There are 4 ways to turn a row about zero (a turn may also mirror it). The second row of each pair is the first, turned, with some noise. The first 36 pairs use one turn. New pairs use 2 turns, one after the other, and a turn may come again.
In the rows, 100 means zero.
Some pairs, each with its turns in order after it:
[97, 116, 89, 108, 95, 129, 78, 114]
[122, 83, 94, 99, 110, 103, 77, 122]	J_806

[95, 101, 58, 112, 104, 104, 67, 102]
[122, 86, 135, 123, 104, 86, 124, 105]	J_177

[95, 114, 54, 104, 148, 43, 95, 92]
[147, 83, 117, 70, 56, 77, 129, 129]	J_177

[137, 105, 113, 134, 104, 58, 128, 83]
[155, 134, 87, 114, 96, 103, 68, 101]	J_589

[70, 98, 93, 111, 131, 141, 96, 85]
[128, 88, 94, 91, 74, 104, 57, 84]	J_129

[111, 60, 127, 119, 82, 103, 89, 110]
[79, 94, 110, 139, 109, 132, 91, 105]	J_129

[109, 57, 109, 96, 68, 73, 95, 115]
[125, 98, 109, 111, 79, 84, 121, 143]	J_589

[89, 91, 78, 111, 110, 137, 98, 101]
[100, 91, 125, 105, 129, 75, 92, 97]	J_177

[97, 90, 92, 95, 132, 44, 107, 105]
[118, 91, 87, 129, 122, 53, 117, 105]	J_129

[87, 130, 94, 131, 126, 143, 59, 158]
[133, 62, 67, 62, 132, 124, 77, 146]	J_806

[54, 106, 109, 90, 79, 97, 124, 91]
[113, 63, 104, 107, 84, 84, 113, 67]	J_589

[103, 147, 85, 104, 135, 79, 85, 107]
[99, 87, 71, 81, 63, 102, 112, 139]	J_806

[117, 116, 74, 93, 112, 107, 90, 125]
[74, 118, 83, 99, 127, 93, 103, 107]	J_589

[136, 75, 89, 92, 127, 135, 99, 107]
[111, 107, 133, 112, 93, 113, 94, 52]	J_129

[102, 180, 69, 77, 101, 93, 93, 141]
[116, 120, 71, 104, 62, 120, 80, 175]	J_806

[109, 103, 116, 91, 81, 111, 72, 131]
[122, 114, 99, 74, 109, 109, 65, 101]	J_806

[91, 92, 93, 119, 107, 114, 139, 96]
[106, 94, 118, 131, 110, 95, 82, 80]	J_589

[111, 115, 75, 89, 103, 100, 115, 97]
[112, 106, 99, 122, 86, 99, 113, 118]	J_806

[95, 106, 108, 108, 131, 69, 92, 123]
[107, 130, 106, 73, 108, 74, 96, 95]	J_589

[84, 129, 138, 103, 111, 77, 99, 111]
[81, 114, 108, 84, 59, 116, 89, 91]	J_177

[114, 92, 74, 141, 103, 65, 106, 58]
[120, 49, 73, 109, 75, 73, 119, 101]	J_177

[115, 104, 103, 92, 101, 88, 78, 130]
[120, 116, 87, 75, 90, 112, 89, 101]	J_806

[122, 73, 99, 98, 77, 94, 101, 109]
[72, 105, 102, 122, 112, 112, 115, 87]	J_129

[126, 118, 95, 123, 110, 77, 122, 75]
[133, 128, 84, 113, 110, 116, 78, 86]	J_589

[107, 94, 124, 73, 95, 99, 84, 105]
[84, 118, 98, 100, 105, 129, 103, 118]	J_177

[103, 104, 111, 139, 96, 92, 90, 73]
[81, 64, 115, 91, 83, 104, 96, 86]	J_806

[82, 122, 113, 105, 86, 130, 124, 104]
[85, 74, 92, 119, 88, 89, 79, 76]	J_589

[108, 116, 97, 136, 136, 97, 93, 95]
[146, 119, 100, 116, 89, 98, 96, 108]	J_129

[98, 103, 116, 137, 119, 132, 115, 119]
[99, 72, 114, 82, 137, 121, 115, 120]	J_806

[106, 124, 134, 99, 71, 101, 132, 66]
[64, 135, 113, 78, 105, 90, 80, 139]	J_129

[100, 100, 92, 95, 116, 105, 109, 55]
[88, 93, 83, 94, 100, 64, 109, 123]	J_177

[91, 79, 84, 91, 128, 115, 100, 100]
[108, 93, 118, 83, 122, 87, 93, 120]	J_177

[65, 82, 84, 97, 109, 108, 73, 113]
[74, 103, 126, 89, 99, 93, 134, 95]	J_589

[119, 115, 117, 97, 83, 136, 91, 120]
[95, 104, 129, 77, 100, 141, 105, 102]	J_129

[93, 56, 106, 107, 60, 115, 111, 110]
[108, 86, 80, 129, 131, 120, 66, 92]	J_177

[133, 114, 121, 81, 78, 123, 151, 88]
[66, 144, 133, 70, 123, 100, 85, 98]	J_129

New pairs. What belongs after each?
[141, 75, 99, 107, 93, 90, 65, 97]
[59, 121, 127, 109, 79, 86, 109, 99]	J_806 J_129

[86, 110, 61, 84, 65, 76, 149, 121]
[124, 93, 79, 71, 99, 38, 98, 67]	J_129 J_129

[94, 91, 124, 73, 90, 148, 87, 101]
[97, 114, 80, 102, 147, 91, 85, 72]	J_589 J_806

[82, 120, 98, 74, 112, 100, 72, 88]
[118, 105, 70, 108, 110, 132, 92, 110]	J_129 J_177

[98, 106, 79, 101, 106, 84, 79, 78]
[123, 87, 82, 126, 98, 105, 101, 100]	J_806 J_177

[114, 70, 89, 100, 87, 142, 125, 166]
[118, 67, 138, 93, 53, 132, 59, 89]	J_589 J_177

[87, 116, 80, 75, 97, 123, 101, 109]
[86, 138, 92, 100, 103, 83, 99, 105]	J_806 J_589

[101, 88, 97, 128, 120, 87, 114, 111]
[116, 109, 116, 99, 95, 97, 111, 132]	J_589 J_129

[57, 105, 127, 75, 77, 94, 94, 102]
[61, 119, 77, 97, 67, 98, 104, 87]	J_177 J_589

[129, 110, 102, 116, 137, 95, 90, 124]
[77, 108, 75, 60, 105, 91, 106, 80]	J_589 J_589

[74, 79, 143, 114, 70, 78, 77, 85]
[56, 110, 118, 126, 59, 105, 124, 99]	J_177 J_589

[105, 93, 116, 98, 124, 121, 105, 68]
[127, 110, 117, 92, 86, 107, 78, 124]	J_177 J_177

[120, 125, 113, 87, 126, 69, 96, 90]
[102, 109, 115, 114, 141, 90, 115, 126]	J_129 J_129

[95, 104, 97, 117, 129, 97, 74, 136]
[96, 75, 84, 86, 137, 104, 117, 86]	J_129 J_177

[69, 98, 99, 118, 109, 117, 114, 130]
[111, 96, 119, 109, 73, 103, 108, 60]	J_129 J_129

[86, 88, 106, 92, 87, 93, 109, 89]
[83, 120, 94, 103, 99, 102, 114, 104]	J_177 J_589

[121, 99, 141, 114, 63, 98, 106, 118]
[95, 81, 143, 78, 77, 108, 80, 116]	J_806 J_129

[101, 95, 67, 105, 112, 62, 144, 85]
[124, 110, 71, 111, 126, 108, 122, 145]	J_177 J_589

[136, 94, 85, 116, 115, 125, 96, 100]
[60, 109, 106, 87, 93, 94, 90, 79]	J_589 J_589

[136, 72, 128, 57, 116, 142, 97, 86]
[116, 73, 119, 62, 43, 121, 83, 92]	J_129 J_589

[145, 63, 81, 113, 104, 84, 86, 104]
[89, 94, 49, 101, 125, 81, 122, 98]	J_806 J_177

[87, 128, 92, 108, 124, 95, 89, 86]
[121, 125, 108, 103, 75, 115, 96, 92]	J_129 J_806

[114, 108, 105, 89, 91, 92, 104, 36]
[142, 97, 98, 96, 49, 85, 106, 99]	J_806 J_589

[158, 122, 68, 75, 89, 107, 85, 103]
[130, 82, 54, 121, 122, 111, 119, 140]	J_589 J_806

[99, 102, 87, 86, 139, 97, 109, 114]
[89, 106, 87, 77, 92, 77, 123, 113]	J_589 J_806

[118, 127, 100, 124, 90, 90, 128, 100]
[83, 107, 72, 90, 121, 87, 84, 83]	J_129 J_589

[78, 89, 76, 101, 113, 83, 89, 141]
[127, 107, 117, 101, 124, 62, 125, 96]	J_806 J_177

[117, 98, 70, 84, 103, 115, 89, 81]
[125, 128, 88, 113, 91, 100, 96, 121]	J_806 J_589

[89, 129, 96, 149, 108, 102, 97, 108]
[88, 70, 95, 109, 105, 128, 82, 63]	J_806 J_129

[86, 116, 91, 100, 118, 53, 84, 133]
[125, 121, 114, 126, 137, 82, 86, 126]	J_129 J_589

[100, 89, 92, 127, 68, 87, 127, 86]
[96, 109, 93, 106, 78, 121, 57, 113]	J_806 J_129

[108, 111, 156, 133, 130, 76, 94, 120]
[142, 107, 136, 128, 130, 141, 108, 102]	J_129 J_129

[140, 115, 96, 83, 134, 104, 117, 86]
[81, 122, 111, 96, 151, 100, 108, 114]	J_806 J_129

[81, 89, 87, 103, 103, 112, 104, 41]
[95, 74, 122, 118, 93, 140, 64, 104]	J_589 J_589

[145, 97, 80, 110, 130, 84, 105, 133]
[91, 81, 143, 91, 80, 103, 141, 114]	J_129 J_806

[106, 98, 72, 156, 82, 106, 110, 158]
[131, 114, 49, 96, 107, 105, 116, 163]	J_589 J_129

[104, 113, 109, 97, 96, 106, 93, 98]
[93, 90, 92, 94, 92, 103, 105, 90]	J_589 J_129

[97, 80, 140, 101, 78, 88, 91, 88]
[108, 92, 134, 129, 121, 87, 87, 92]	J_177 J_177

[120, 80, 60, 67, 103, 123, 126, 107]
[97, 79, 77, 76, 132, 114, 147, 103]	J_589 J_806

[100, 91, 138, 105, 62, 111, 102, 83]
[117, 94, 59, 99, 67, 112, 90, 93]	J_177 J_129

[144, 143, 114, 80, 78, 88, 116, 63]
[109, 114, 98, 106, 63, 115, 129, 35]	J_589 J_129

[131, 147, 93, 88, 86, 149, 105, 58]
[50, 100, 139, 124, 109, 141, 129, 86]	J_589 J_589

[130, 74, 112, 123, 155, 96, 105, 126]
[109, 141, 125, 129, 113, 82, 143, 114]	J_806 J_806

[95, 90, 115, 109, 79, 84, 113, 90]
[77, 86, 107, 100, 110, 82, 87, 103]	J_806 J_806

